The same things were measured in two ways. Each way mixes the same 8 hidden numbers, adds some noise and spreads widely along 5 directions of its own, which tell nothing about the thing.
Some things both ways: the first way, then the second way.
[  3 -29 -15  25 -20   2  23  -8 -12  13  -8  13 -15  28  -3  -4]
[ 13   6   7 -11  13   6  -3 -16  23  -2   7  19 -19  15 -11   1  -5  -2
  -7   9  15 -12  10]

[  6  17   2  22 -17  21  15  -9  -3  27  14   2 -36 -12  -8   3]
[  1 -18   2 -15   8 -12  -9 -16  14  -3  -5  13  -4 -18  -5  -6  14  -1
 -23  -4  26 -22  13]

[ 10 -28   5   7  -5 -16  32   3  35   0  -4   9  15 -14  43  -8]
[ 10  -9   6   5  18   3   5  -2  24 -15   8   6 -15   5 -16   3 -15   0
   3  -4  -4 -10  -2]

[-14  -1 -12  -1  10   5  25  16  16  -4  32  10   6 -26  -2   6]
[  7  13  -8  -2  14   0  -1  24  -1  18  27  11 -25  13 -13  53   0  29
 -17   7 -23   0  -4]

[ 26 -11 -23  -8  12  -2  -5 -26  -2 -36 -13  -1  35 -26  17  -5]
[ -6 -12   8 -13  -5 -13  -2   1 -11   9 -24  10   8  13  -7  15  38   6
  -8  13  -7   3   0]

[-18  22 -16  10   9   7 -25  -2 -25   8   2   8 -24  16 -16 -20]
[ -7   1  11  -1   8  -1   3  -9  24 -19 -18  -4 -10 -12  -2  10  10   7
   7  14   5 -10 -14]

[ -8 -14   1  -3 -19 -13  20   5 -15  -4   0 -18  -1 -15  -1   9]
[ 23 -31 -19  -6  -2  -3 -16  32 -12  29   1   1  12  22 -17  -4 -10  26
 -16  -6 -17   6  -2]

[ 14  14 -15  -2   4 -25  -9 -11  -2  -9 -31  -9   1   8  25 -11]
[-11 -15  11  13  -6 -18  12   6  -6  -4   8 -18  26 -12   9  13 -11 -14
 -28  -3 -18  -1  -2]

[  8  -4 -36  11 -19   3  46   3   4   9   8  -2  -9 -22   8   7]
[ 25 -36 -19  -9 -13  -9  -2  29 -24  28  -3  21  22   5 -28  28   8  14
 -19 -20 -15 -11  -2]

[  3 -32 -32  10   5 -13  29 -36  10 -10 -25  22  12 -11  26 -13]
[  2  -3  14 -24   7  -8   2   1   7 -22 -26  -2 -13   8 -18 -10  20 -16
   6   1 -11 -16   0]

[-14 -12  -7  14   9  30 -17  19   1  -6  12  -2  -9  30 -19   9]
[-15 -22   6 -10   8  -3  -5  -9   9   0 -11  10  14  13  -9  -9   8  -5
   1  10  -1   5  -3]

[ 19 -18   7  -4 -33 -27  46   1 -13   5  17  -6  19 -33  14   5]
[ 35  -7  -9   3  -7  -3  -6  21 -12   9  10 -10  -6  12   2  29 -15  15
   1  10   1  -9  -2]

[ 22  15  -3 -12  12 -13 -16 -10   0 -13 -48   0 -11 -14  22 -17]
[-35  -6   4  -9  16 -10  -8  10  14 -12 -12 -29   4  -5  -2 -10  10  10
  -1  17 -17  13 -15]

[-15 -30  -7  13 -11  -2  -2 -23 -23  -5 -17   5  -5  14   1 -10]
[ 13  -5  10 -15  17   2  -5  -4  22 -12 -12   7 -21  10 -12  -9  -6  -6
   1   5  -4 -10   1]

[-10 -27 -10 -16  17 -16 -24 -22  -7 -45 -22  -4  36  -4   3 -17]
[-36 -57 -19 -28   4 -26  -6  -2 -16  15  10  18  53 -29 -31  14  20 -18
 -33 -21  18 -23   8]

[ -6   1   3 -19  13 -18 -35 -10  18 -42 -12  -3  22   5  23 -15]
[-28  19  18   1  -2   3  12 -42  32  17  20  25  10   1  -8  24   0  -9
 -27  13  21  -3   4]

[  6 -22 -15  -3   9 -12  -2 -19   1 -23 -18  11  22  -6  36  -5]
[-23 -19   1   2  36 -19   2   3  27  -2  20  -8  14 -10 -34  17 -20 -13
 -34  -5 -26  22   6]

[ 29  22  33 -18  -4 -19  -7 -13  18 -10 -18   4  -5 -36  47  -3]
[-21   3   4  -2  10 -21   3  -9   6   6  27  -5   7 -12  -4  28   4  -1
 -28   7  18  -5  13]

[ -8 -14   0   5 -15   8  11 -12  19  -7   4  16 -16   0  -1 -11]
[  1  -2  -4 -17  34 -16 -11   5  34   4   6  -7 -11  -3 -32  18 -13  -1
 -27   8 -12  18   9]

[ -6 -13  -1  -5  16  -6  -4  29  48 -22 -17  -8  -1  27   3   1]
[-33   0   7  -2  -1  11  -2  -8   7  17   7   4  18  29  -2 -15  -4   5
  -6  18 -10   9  -9]

[  9 -17   5   0 -18  -7  23   7  30  -9   8  -2   4  -7  22   0]
[  6   9  12  -8 -17  17   8 -40  15   7   4  36   3  12  -3   9   3 -12
   6  10  43 -34   1]

[ 16  16   8   7   5  11  -9   3  25  10 -28  15 -42  13  17  -6]
[-15   7  22 -17  -5  -1  -3 -13   8 -22 -38 -15  -7  31   3 -32  34   2
  30  28  10  -4  -7]

[  4  19  -7  -9  -1  -3 -14   1  10 -15  -4   4 -11   1  17  -1]
[  3  -7   5  -2 -25 -14  11   2 -27  24   8  15  29  13  -7  43  19  -8
 -20   2   4 -11   3]

[-37 -14   6 -15   2 -29  13   5  24 -20   1  -6   8  -9  -8  -9]
[ 29  15  -2 -12 -18   4  -2  32 -35  18  10   5 -22  27  15  28   7  16
  -9   7 -22 -24  -3]

Other things, the second way, with their names:
(47): [-28   5  -2  11  25   3  -6  11  24   6  15 -15 -10   6   4  13 -10  29
  -9  24 -28  25 -17]
(232): [-11  -6  12  -2  10   2   0 -39  30   6   5  21  12  12  -7   0  -5  -9
  -7  17  30   2   9]
(71): [ 14 -38  17 -11 -32  -9   0   5 -31   2 -55   3  36  42   2 -32  34 -10
  12   5 -10   2  -2]
(444): [ 11  -3  10   5   5 -13  -5 -12  11   8   0   0   2  10   2  19  -2   4
 -18  19  12  12  10]
(46): [-36 -28  14 -24  15 -10  -7 -14  26 -24 -37 -28  34  23 -29 -54   2 -30
  28  19   4  18  -5]
(443): [  9 -24   7  -1 -22 -13   1   3 -27  14 -12  -1  32  18  13   5   6  -9
  -7   9   4  -3   3]
(58): [ -8  -8   3  -5   0   0  -8  -5   9  16 -11   0  17  31 -12   3   4   9
   4  25   0  19  -6]
(455): [ 29  -1   3  -8 -20   7   4  13 -22   8  -1   9  -1  34  -6  19   1   1
  13   7  -4 -20  -4]
(33): [ -1  -2   8   9   6  -6   6   3  14 -21  -6 -15 -10 -17   9  17   1  10
   6   8  -6 -13 -16]
(393): [ -5 -12  19   3   4 -11  17 -24  14 -13   2  11  13 -14  -5  31  -4 -29
 -12   3   7 -11   2]
(353): [ -5  -9  -4 -11  30  -2  -8  -2  34  -2  10   2  -5  -2 -30   4 -18  -2
 -12   0  -3   4   2]
(371): [  3   5  18  -3  -1   3   9 -20  19 -18   0   6  -5   1  -3  -3  -9 -18
  -1   3  10 -24   0]
(169): [ -8  -2  11   0 -16   3   9  -3 -15   1  -2   5  13  23   9  14  16  -3
  14  16   6 -12  -9]
(149): [  4  -9  -9  -3  17  -5   1  20  13   2   4  -5  -2  -4 -23  44 -13  10
   0   6 -23   5 -17]
(55): [ 10 -11   6  -7   2  -4   5   7  -1  -1   7  -1   7  14 -12   2 -15 -14
 -10  -2 -12 -12   2]
(356): [ 19  -2  -4   2 -20  11   6 -13   1  16  22  27   6   7  -8  28  -9   8
  -1   0  34 -33  -3]
(87): [  0 -10  -1   5   8  -9   0  -5  19  -1  22  -8  10 -22   3  20 -27  -2
 -20   3   8  -9  -1]
(466): [ -2   0  -4 -17  29 -16 -14   6  23   5  -3   0 -23  -6 -21  21  13  19
 -23  11  -7  12   7]
(194): [-17  -5 -13 -26  33   3 -16  -2  35  -5  12  -2 -13  -4 -29  -8 -16   8
  -1   7   8  -9  -5]
(117): [-11  18  26  -1   7  13   2 -25  22   7   1  21 -13  35  11  -3   0  -5
 -13  26  -8  10   1]
(66): [ -5  -9  -5   6   8  -3  -4  -8  26  32  20  17  18   7 -25  18 -14  13
 -34   4   6  18   6]
(79): [ 13 -13   1   4 -11  16  -3   4  13   7 -19   8   6  31 -13 -21   1  27
  15   6  -5   2 -16]
(254): [-17 -15   7 -22 -11  -6   4 -31   8   3   6  15  36  -4 -22 -14  -2 -32
 -18 -10  36 -27  13]
(369): [ -3 -30  11   7  10 -11   4  -6   9  -8  -8   4  10   4  -5  -4   3  -4
  -8  -4  -7   4   2]
(88): [  9 -11   1 -20 -12 -19   1   4 -32  15  18  12  15   8  -3  28  11 -20
 -27  -3   9 -25  19]
(436): [ 19  -5   4   2   4  -1   7  14   0   0   8   1  -5  -1   3  29 -20  -5
 -14  -1 -28 -10 -12]
(435): [ -6   0  15  17 -13  -3  15 -11   0  14  15   9  19  15  -2  20   2   1
 -19   3   0   1   0]
(218): [-18 -11  -7 -29   6  -8  -7  -7   6  -6   2   9   1 -28 -12  12  18  -2
 -13  -5  24 -39  -1]
(170): [ 16   3  15 -18 -15  -8   8   6  -4   0 -15  -4  11  19 -21   7   1 -19
  -9   2 -12  -9   3]
(228): [ -9 -13  -4 -20   8 -12 -12  10 -12   6  13  -8   8   8   2   5  -2  -6
 -14  12   1  -8   7]
(191): [ -2  -5   7   1  -4   7   2 -17  28   3  -5   0  20  -1  -9  -7 -27  -8
 -12   6   3  -1  -8]
(137): [ -7 -23 -19 -22   6   6  -8  13   3  14  14  14  18  -6 -30   4 -12   3
 -10 -13  -3 -23  -7]
(380): [ -8 -13   6  -2  -6   1   8  10 -13  -2  -8  10   5   9   2  12  20   5
   3   0 -19 -13 -13]
(457): [ -3   1  -8   5  15   4  -7  -8  41  19   0  13  -6  10 -34  19   5  37
  -4  13  10  21  -5]
(235): [-12  -4   6 -17   4 -13  -2  -1   6   7 -13   7   4   5 -14   7  24   4
 -19   7  -4   5   2]
(114): [  2 -18  -4 -36   2   7  -5  -7  -4   0   0  26   6  11 -23   3   1 -18
   8  -2  15 -34  -1]
(277): [  1   0  15   7  -9  -4   7 -10  -7  14  15  16   3  10  17  14   1  -3
 -32   8   1  -5  10]

Some of these things the first way, each followed by its name:
[ -9  31  -1  -3 -25  -1 -13 -21   7   8 -47  14 -70   5  40  -3]
(170)
[ 30 -22 -17  12  -3  19  23   4  15 -14   6 -11  16 -12  16  29]
(117)
[ -3 -14 -10   0  -7  -3  18   9   3 -16  36  -7  27  -7  -9  10]
(66)
[-13 -29  27 -18  -1 -26 -20  -9  16 -33 -31  -4   9  18   2 -19]
(228)
[-18  -3  -8  -3   5  -3  -6   3 -23 -14  41   3  24 -12 -18  -8]
(457)
[ 25  -1 -29   9  12   4  14   6  23   1 -31   3  -9  -2  28  -1]
(380)
[-20  11   7   3 -14  -3  -7  -9 -13   4  -8   4 -33   3  18  11]
(254)
[-28 -47 -11   8  -1  -5  43   6   4  -1  26  12  17  -9 -22  -2]
(194)
[ -8  19  12  13 -16  27 -23   5 -39   8  44  -4 -18   8 -26  17]
(444)
[ 27   0   8  15 -22  33   7  15  -1   8  24  -4 -13  -5  12  27]
(232)
[  2 -18   9 -10 -12 -22  -3 -28 -14 -23 -23   3   9  -9  26   2]
(88)
[ -4  26  -2   1   9   8  -4  20   0  -2  32  -5   2 -14  18  26]
(435)
[-16 -28  -1 -19  -5 -26  13  -5   4 -25 -26  -9  13 -29  28  -6]
(137)
[-35   2  26  -6  -4  -8   5  20  12  -9  57 -14  16 -20 -17   2]
(87)
[-10  22 -15  21  -2  35 -24   6 -32  11  28   7 -28  15  -3  13]
(393)
[ -2  -2 -12   7  -8  -7   0  17  -8   6 -18  -8 -16  20   5  -6]
(79)
[-20   2   5  -2 -18 -14   8   9 -50   7  33  -8   6 -20   2  15]
(356)
[ 11  23 -11   2   0  11 -16 -13  17  -3 -34  10 -41   9   9 -15]
(235)
